The rows come from 6 hidden closed curves, with some noise, and rows from the same curve form a group. Each curve winds through 6 dimensions. The rows are also pushed far along 4 directions, which tell nothing about the answers.
(in the rows, 128 means zero)
Some rows, each with its group after it:
[182 120 131 153 164  82 135 109 120 159 112 140  78 142 162  89 147 119] -> M
[ 67 138 162 141  80 134 107 175 133 102 108 143 157 117 160 134  96 138] -> C
[126 112 116 177 151 106 138 142 118 138 137 145 130 149 137  95 128 112] -> M
[201  95 103 146 144  94 126 135  93 153 117 173  64 112 176  41 138 159] -> T
[167 102 139 147 150 102 150 102 108 180 147 124 102 137 110  96 171 116] -> C
[140 133 135 113 144 112 148 109 140 155 113 128 115 134 126 126 154 101] -> C
[ 54 164 132 100 101 180 114 117 154  91 123 104 207 131  83 202 118 105] -> M
[110 154 163 152 137 148  66 104 135 105 122 101 165 182 114 168 125 148] -> Q
[150 138 124 113 148 133 106 171  97 113 102 128 121 173 170  70  80 165] -> C
[136 145  82  97  90 145 136 149 145 109 108 152  99  77 146  90 113 125] -> D
[118 100 213 172 134  95 134 137  96 186 150 114 162 149 131 133 154 131] -> D
[132 121 148 193 169 101 113  93 108 133 139 106 146 174 130 147 138 124] -> T
[159 124 124 176 154 114  97 134  99 136 133 140 132 151 177 106 118 154] -> Q
[136 122 131 136 107 118 147 110 157 163 156 152 122  60 128 191 179  96] -> J
[ 84 126 118 121  90 152 160 169 132 130 140 136 162  81 120 125 126 130] -> C
[173 115 109 123 180 110 138  71 138 130 108 119  89 165  90  94 162 127] -> J
[108 106 174 126 124 109 143 117 134 144 129 124 127 129 109 146 147 128] -> D
[115 128 116 142 110 113 146 152 127 131 112 156 135  82 182 106 115 124] -> C
[113 152 131 124 109 166  81 181  99  83 122 107 153 171 150  96  49 168] -> T
[113 134  69  64 124 165 150 141 148  98 114 145 136  88 115 146 126 141] -> J
[166 132  56 134 142 137 128 116 127  86 117 136  98  98 154 109 108 162] -> T
[ 90 184 132 113  98 171 102 149 171  94 121 105 163 138 115 164 101 113] -> J
[149 139  90  57 106 148 155 159 149 121 118 151 101  56 150 140 119 140] -> M
[ 76 110 170 184 105 102 143 166 118 152 170 137 162 128 140 134 110  83] -> J
[187 111 132 141 173  97 127  64  96 160 135 113 114 142 140 135 151 137] -> C
[ 91 117 153 183 130 102 148 156 129 148 150 141 164 116 158 148 127 110] -> D
[119  86 179 177  81  98 143 174  86 190 192 158 145  68 168 144 137 111] -> D
[176 104 140 169 175  75 149  61 104 182 141 120 110 143 139 119 167 105] -> T
[178 112  44 123 132 132 133 147 101  85 125 149  81 100 170  40  68 179] -> J
[145 135 119 112 114 126 146 145 166 133 115 153 102  77 145 123 145 142] -> Q
[159 115 138 113 135 112 173 133 118 182 134 126 110 104 118 110 171 111] -> T
[146 130 115 177 151 121 103 133 102 113 129 111 114 186 139  56 102 150] -> C
[ 89 142 138 169  81 128 110 171 114 116 135 134 150 121 165  94  82 113] -> Q
[172 100 120 137 184  98 139  92  90 167 115 133 107 166 120  90 173 124] -> Q
[ 73  95 175 125 115 115 175 178 111 195 163 155 181 100 120 168 167  87] -> J
[164 115  88 142 143 126 122 134 125 110 134 141  78 138 130  79 121 159] -> C
[ 74 115 115 142 107 137 167 154 152 129 166 142 161  77 111 177 140 107] -> C
[145  96 100 136 127 121 152 141 126 130 158 158 108  73 138 141 139 144] -> M
[133 114 157 175 122 116  97 150  69 170 139 145 151 158 158  82 133 123] -> Q
[154 167  95 121 149 139  84  53 156  76  99  95  89 185 101 128 113 116] -> Q
[105 126 137 135 142 130 120  73 152 114 147 112 145 138  87 214 151 111] -> T
[ 92 137 178 140 133 135 127  97 167 131 126  93 142 158  38 204 202  91] -> T
[157  74 121 157 140  81 187 138 121 182 152 171  94  84 135  83 170 108] -> J
[162 117 138  95 120 124 143  75 159 148 155 122  88  91  80 188 176 113] -> D
[173 103 104  68 132 121 179 128 140 164 144 151  76  72 103 139 172 116] -> Q
[110 155  90  70  97 169 135 160 170  86 132 130 116  96 113 152  96 125] -> C
[117  91 187 166 126 102 135 189  82 171 148 138 142 146 144  92 133 146] -> M
[109 131 154 123  98 141 110 130 123 113 130 112 144 124 125 136 107 149] -> D
[ 88 131 158 103  89 148 134 161 149 127 146 122 134 122  86 151 130 108] -> M
[ 99 154 125 166 140 131 105 172  96 115  98 127 175 176 188  71  74 132] -> J
[166 141  78  78 120 160 117 104 126 119 113 136 103 108 110 128 144 128] -> D
[136 115 127 136 145 121 138 101 112 156 141 136 157 118 121 150 159 110] -> M
[115 129 101  91 109 150 137 128 139 124 118 143 126 103 100 131 150 114] -> Q
[152 122 104 171 163 108 116 132 106 119  97 144 115 156 164  67 125 149] -> T
[ 66 146 184 152 125 126 110 145 144 107 105 105 167 166 132 167 115 133] -> M
[ 98 150 141 132 134 156 103 178  99 102 113 106 187 175 153 105  74 165] -> D
[205 108 103 132 184 104 149  78  93 168 125 119  96 146 128  73 162 144] -> C
[ 66 122 164 144  98 117 153 175 149 139 124 147 159  91 143 157 141 112] -> M
[185 104 108 144 141 103 139 113 100 161 159 148 104  98 155 120 138 126] -> M
[101 135 175 188 106 133  65 155  65 110 138 101 179 183 172 101  59 156] -> D
[131 113  94  96 130 139 145 171 106 119 109 156 130 100 155  90 109 163] -> D
[ 92 173  79  91 146 186 103 101 170  46  94  99 167 157  88 177 104 149] -> J
[126 158  99 160 157 131  98 140 127  84  95 117 129 197 152  64  76 132] -> M
[148  87 120 153 108 111 138 166  67 178 153 173 125  89 168  76 143 128] -> Q
[122 142 111 132 131 155  83 139  83 103 105 119 157 184 140  77  92 150] -> Q
[155 111 129 169 194  89 142  94 110 170 119 140 130 164 140 115 175 113] -> J
[113 118 137  89  84 151 145 177 125 139 147 142 138  75 121 143 130 139] -> Q
[192 113 139 141 150  93 160 108 103 189 138 117  92 123 134  94 166 114] -> T
[181 111  97 148 180 108 124  93  93 142 116 140 115 143 157 102 146 152] -> J
[141 127 127 148 118 111 120 123 128 131 136 138 104 123 147 111 117 112] -> T
[125 135  99  92 125 159 136 167 125 111 121 134 146 107 138 121 108 155] -> D
[151 132  94  99 180 134 119  97 121 110  98 127 126 170 134 103 118 152] -> T

New rows. What belongs after each?
[166 134 111 133 152 123 103  83 120 121 141 115  97 165 115 135 125 113] -> Q
[103 125 131 149  82 141 143 202 116 123 132 136 144  77 143 110 123 144] -> T
[127 147  75  69 109 156 156 179 139 107 102 149 129  76 167 103  90 144] -> C
[ 89 140 180 120 113 134 123 168 119 140 126 114 175 140 143 158 111 125] -> M
[143 162 109 124 147 141  82  54 147  71 101  90 116 170 116 155 102 139] -> C
[137 137  82  74 123 158 141 110 147 108 119 138 131  81 117 165 135 138] -> M
[173 118  82  75 130 128 187 155 136 159 125 154  85  67 135  93 150 121] -> T
[ 94 144 167 184 134 114 117 135 103 139 130  94 180 175 156 112  94 107] -> T
[106  99 184 111 144 102 156  83 154 157 131 120 128 133  71 187 189 111] -> D
[ 97 167 113 131 121 150  79 123 154  61  95 116 133 176 125 120  83 131] -> T
[178  90 163 162 168  79 140 110  70 169 139 111 103 164 146  85 134 140] -> Q
[153 117 104 157 141 102 142 153 126 134 134 153  93 124 160  82 116 118] -> M
[125 119 128  70 130 136 168 133 159 146 124 142 117  90  93 170 174 123] -> M
[122 111 168 138 111 118 132 155 118 155 153 128 123 134 110 117 136 117] -> M
[148 126 168 106 171 123 129  52 155 143 128  89 122 168  59 189 184 126] -> D
[172 101 162 137 167  99 119  73  94 161 135 116 116 151 125 151 160 146] -> C
[133 160 102  85 134 173  98 108 129 102 115 109 143 154  95 158 127 126] -> D
[ 94 132 207 199 125  99 117 127  98 167 150  91 179 180 138 132 122  91] -> T
[126 118 192 161 114 113 121 150  99 186 161 127 163 127 147 148 147 115] -> J
[ 73 133 159 133  70 145 122 176 144 155 170 155 165  94 118 176 140  78] -> Q
[ 77 141 152 102 103 159 114 126 138 103 154  97 162 144  77 199 113 108] -> Q
[ 96 149 124  81 115 159 129 171 140 106 105 129 152 126 136 136 100 140] -> C
[124 151 115 102 106 155 100 105 154 119 124 136 123 130  94 153 154 105] -> Q
[125 153 111 115 137 138 111 136 150  79  83 119 112 139 153 121  97 163] -> M
[ 84 115 180 180 159 102 121 161  84 161 134 131 198 194 169 105 104 120] -> T
[140 121  87 137 133 133  99 111 101  84 118 136 119 131 155 116  93 163] -> D
[133 159  68 101 128 161 123 101 167  71  92 121 120 103 123 132 117 156] -> D
[212 105 122 129 178 109 106  87  96 130 116 114  63 175 121  75 141 178] -> M
[ 67 159 176 126 131 145  99 153 121 108  91  99 195 194 135 134  94 131] -> C
[127 145 120 139 151 125  95  88 151  94 100 122 114 180 109 128 130 120] -> T
[146 150 137 102 139 139  93  59 151  89  93  92 107 153  98 165 139 152] -> M
[119 128 132 118  97 142 103 119 119  96 123 119 125 120 129 129 100 153] -> D
[184 125 123 116 132 126 121 153  90 155 125 137 109 126 165  64 116 157] -> J
[ 64 154 143 179 106 140 104 195 127  94 107 126 176 160 154 101  86 124] -> T
[121  96 111 100 136 111 189 138 142 173 143 174 127  68 132 148 168 101] -> T
[ 94 144 154 147  78 150 110 190  97 149 144 134 181 116 154 118 108 111] -> D
[166  82 180 157 142  89 138 143  68 201 149 136 116 143 143  78 160 144] -> C
[182 140 110 133 167 131  92  89  96 109 116 103 120 169 152 116 101 164] -> M
[ 68 146 128  85  73 178 132 181 142 121 147 137 182  81 106 187 125 103] -> D
[ 99 139 131  88 129 154 137 134 154 117 115 119 144 145  76 148 145 116] -> M
[124 132 124 198 154 118  99 144  98 114 137 118 148 197 150  73  84 124] -> M
[ 85 123 191 155 114 114 122 115 133 171 137 128 161 151  93 160 180  76] -> Q
[112  84 202 189 100  81 126 170  84 182 160 160 140  99 181 135 135 131] -> C
[184 113  99 125 190 105 152 102 109 155 129 131 106 141 143 114 146 134] -> C
[ 85 120 106 123 104 142 151 151 152  96 143 136 141 100 104 133 107 121] -> J
[ 85 152 172 135 119 138 106 134 127  89 103  76 161 178 118 124  84 143] -> Q
[159 134 112 102 134 142 139  83 162 116 128 103  88 106  58 180 186 124] -> T
[177 135  78 131 195 120 100 119  89 104  94 133 117 197 186  46  71 172] -> T
[152 155  73  90 157 167  88 114 145  53 106 108  94 177 110 119  83 171] -> C
[ 64 157 127 115  92 175 120 129 171  72 114 102 166 111  71 196 136 132] -> T
[ 58 128 127 108  99 150 161 175 165 129 147 154 175  78 108 196 146  97] -> Q
[ 87 113 121 145 106 121 163 192 146 129 138 164 137  81 147 128 128 120] -> M
[ 69 156 183 166 108 131  85 113 138 107 134  94 171 186 110 162 102  97] -> T
[ 56 151 149 143  94 145 118 180 160  89 137 119 157 132 128 160  86 114] -> M
[ 62 137  94 109  58 161 153 216 151  86 157 152 151  63 146 130  56 113] -> J
[ 78 169 148 141  92 165  69 151 130 104 125 117 176 174 125 136  97 111] -> Q
[160 124 136 116 204 110 137  32 127 151 105  96 128 189  81 146 185 119] -> T
[122 107 131  98 102 128 158 162 140 153 160 157 118  75 120 156 143 112] -> T
[178  85 113 157 174  80 163  85 124 163 141 148  82 129 115  90 171 112] -> J
[140 145 156 162 166 124  98 102 123 120  98  87 127 209  88 119 156 129] -> T
[140 148 101 116 162 150 106  68 156  80  85 100 112 165  72 147 160 146] -> T
[131 130 143 119 123 126  95  87 142  99 117 122 107 134 114 170 133 144] -> C
[116 120 108 145 153 132 135 119 132 115 139 125 141 136 115 148 134 135] -> C
[ 64 154 144 136  89 159 108 140 171  90 138 122 172 106 117 201 116 125] -> Q
[114 122  87 135  82 128 150 150 149 105 145 158 106  60 147 111  99 111] -> J
[ 95 111 209 153 145 105 117  98 114 148 123 100 159 182  99 150 150 133] -> D
[130 123 128 134 117 132 143 162  89 150 136 124 154 113 160  83 106 144] -> C
[142 116 128 120 100 130 126 135 121 123 125 136 110  87 138 117 130 157] -> M
[137 169  90  91 107 152 113 109 165  81  92 120 102 114 129 121 104 125] -> M
[100 171 114 132 151 151  87  86 144  82  89  99 162 188 117 148 112 122] -> J
[107 125 191 140 119 124 126 130 129 150 145 102 160 143 112 158 135 128] -> D
[ 94 120 141 179 113 130  94 151  81 110 141 129 174 140 169 129  85 148] -> D
[141  99 131 100 125 126 145  86 144 144 158 140 111  84  81 203 180 123] -> T
[143 119 143 172 165  97 117 148 108 121 117 127 110 167 166  97 107 159] -> M
[155 163 119 137 161 129 110  83 156 111 103  96 117 172 120 121 126 124] -> D
[ 99 132 187 116 142 131 139  62 143 156 128  77 166 161  49 201 190  96] -> T
[ 73 148 134 145 145 150 105 176  97 102 105 113 202 193 154 100  76 143] -> J
[117 111 199 178 161  79 127 127 119 159 124 121 131 170 143 151 155 126] -> M
[177 110  51 108 125 129 162 122 122 142 144 169 104  54 143 105 141 120] -> M
[124 119 160 140 162 106 140  38 164 149 116 110 132 145  67 192 213 102] -> D
[ 97 137 136 128  98 144 117 219 111 113 137 137 146 130 170  97  64 143] -> C
[132 129 127 118 134 112 167  90 184 149 130 136 104  90  97 170 184  92] -> D
[ 85 140 126 146 141 153  95 137 107  96 131 112 184 178 121 152  99 134] -> Q
[172  94  82  97 124 117 160 108 127 137 163 156  72  66 121 138 139 122] -> J
[172 100 127 141 192 107 127  51 126 145 125 115  88 180  71 132 198 140] -> C
[117 158  91 110  79 174 118 179 140  72 129 112 125  91 130 127  83 156] -> T
[ 98 150 154 153 118 117 117 155 140 120 112 121 140 148 153 120 103 113] -> M
[108 140  97  60 114 166 151 147 170 105 114 135 122 101  81 140 139 121] -> M
[119 121 206 182 146  90 120 104 113 186 127 111 150 189 111 114 170  87] -> J
[157 120 123 115 112 102 158 139 147 148 121 156  81  64 161 126 145 123] -> M
[170 144  77  76  92 144 155 118 162 116 133 128  68  55 117 126 129 120] -> T
[ 80 133 169 113  84 138 145 218 121 144 134 139 168  93 166 139  99 128] -> M
[ 70 152 140  94  64 163 139 235 137 114 127 140 164  86 164 122  68 126] -> M
[ 90 119 143 114  80 151 129 151 137 114 141 130 143  93  95 147 133 139] -> M
[132 104 153 129 100 111 157 121 148 157 149 146 113  60 120 167 171 126] -> Q
[ 99 184 117  88 138 174  94 120 149  78  88  88 164 201  98 125  90 117] -> M
[164 109 116 133 114 105 150 140 126 183 137 177  88  81 149  92 170 100] -> Q
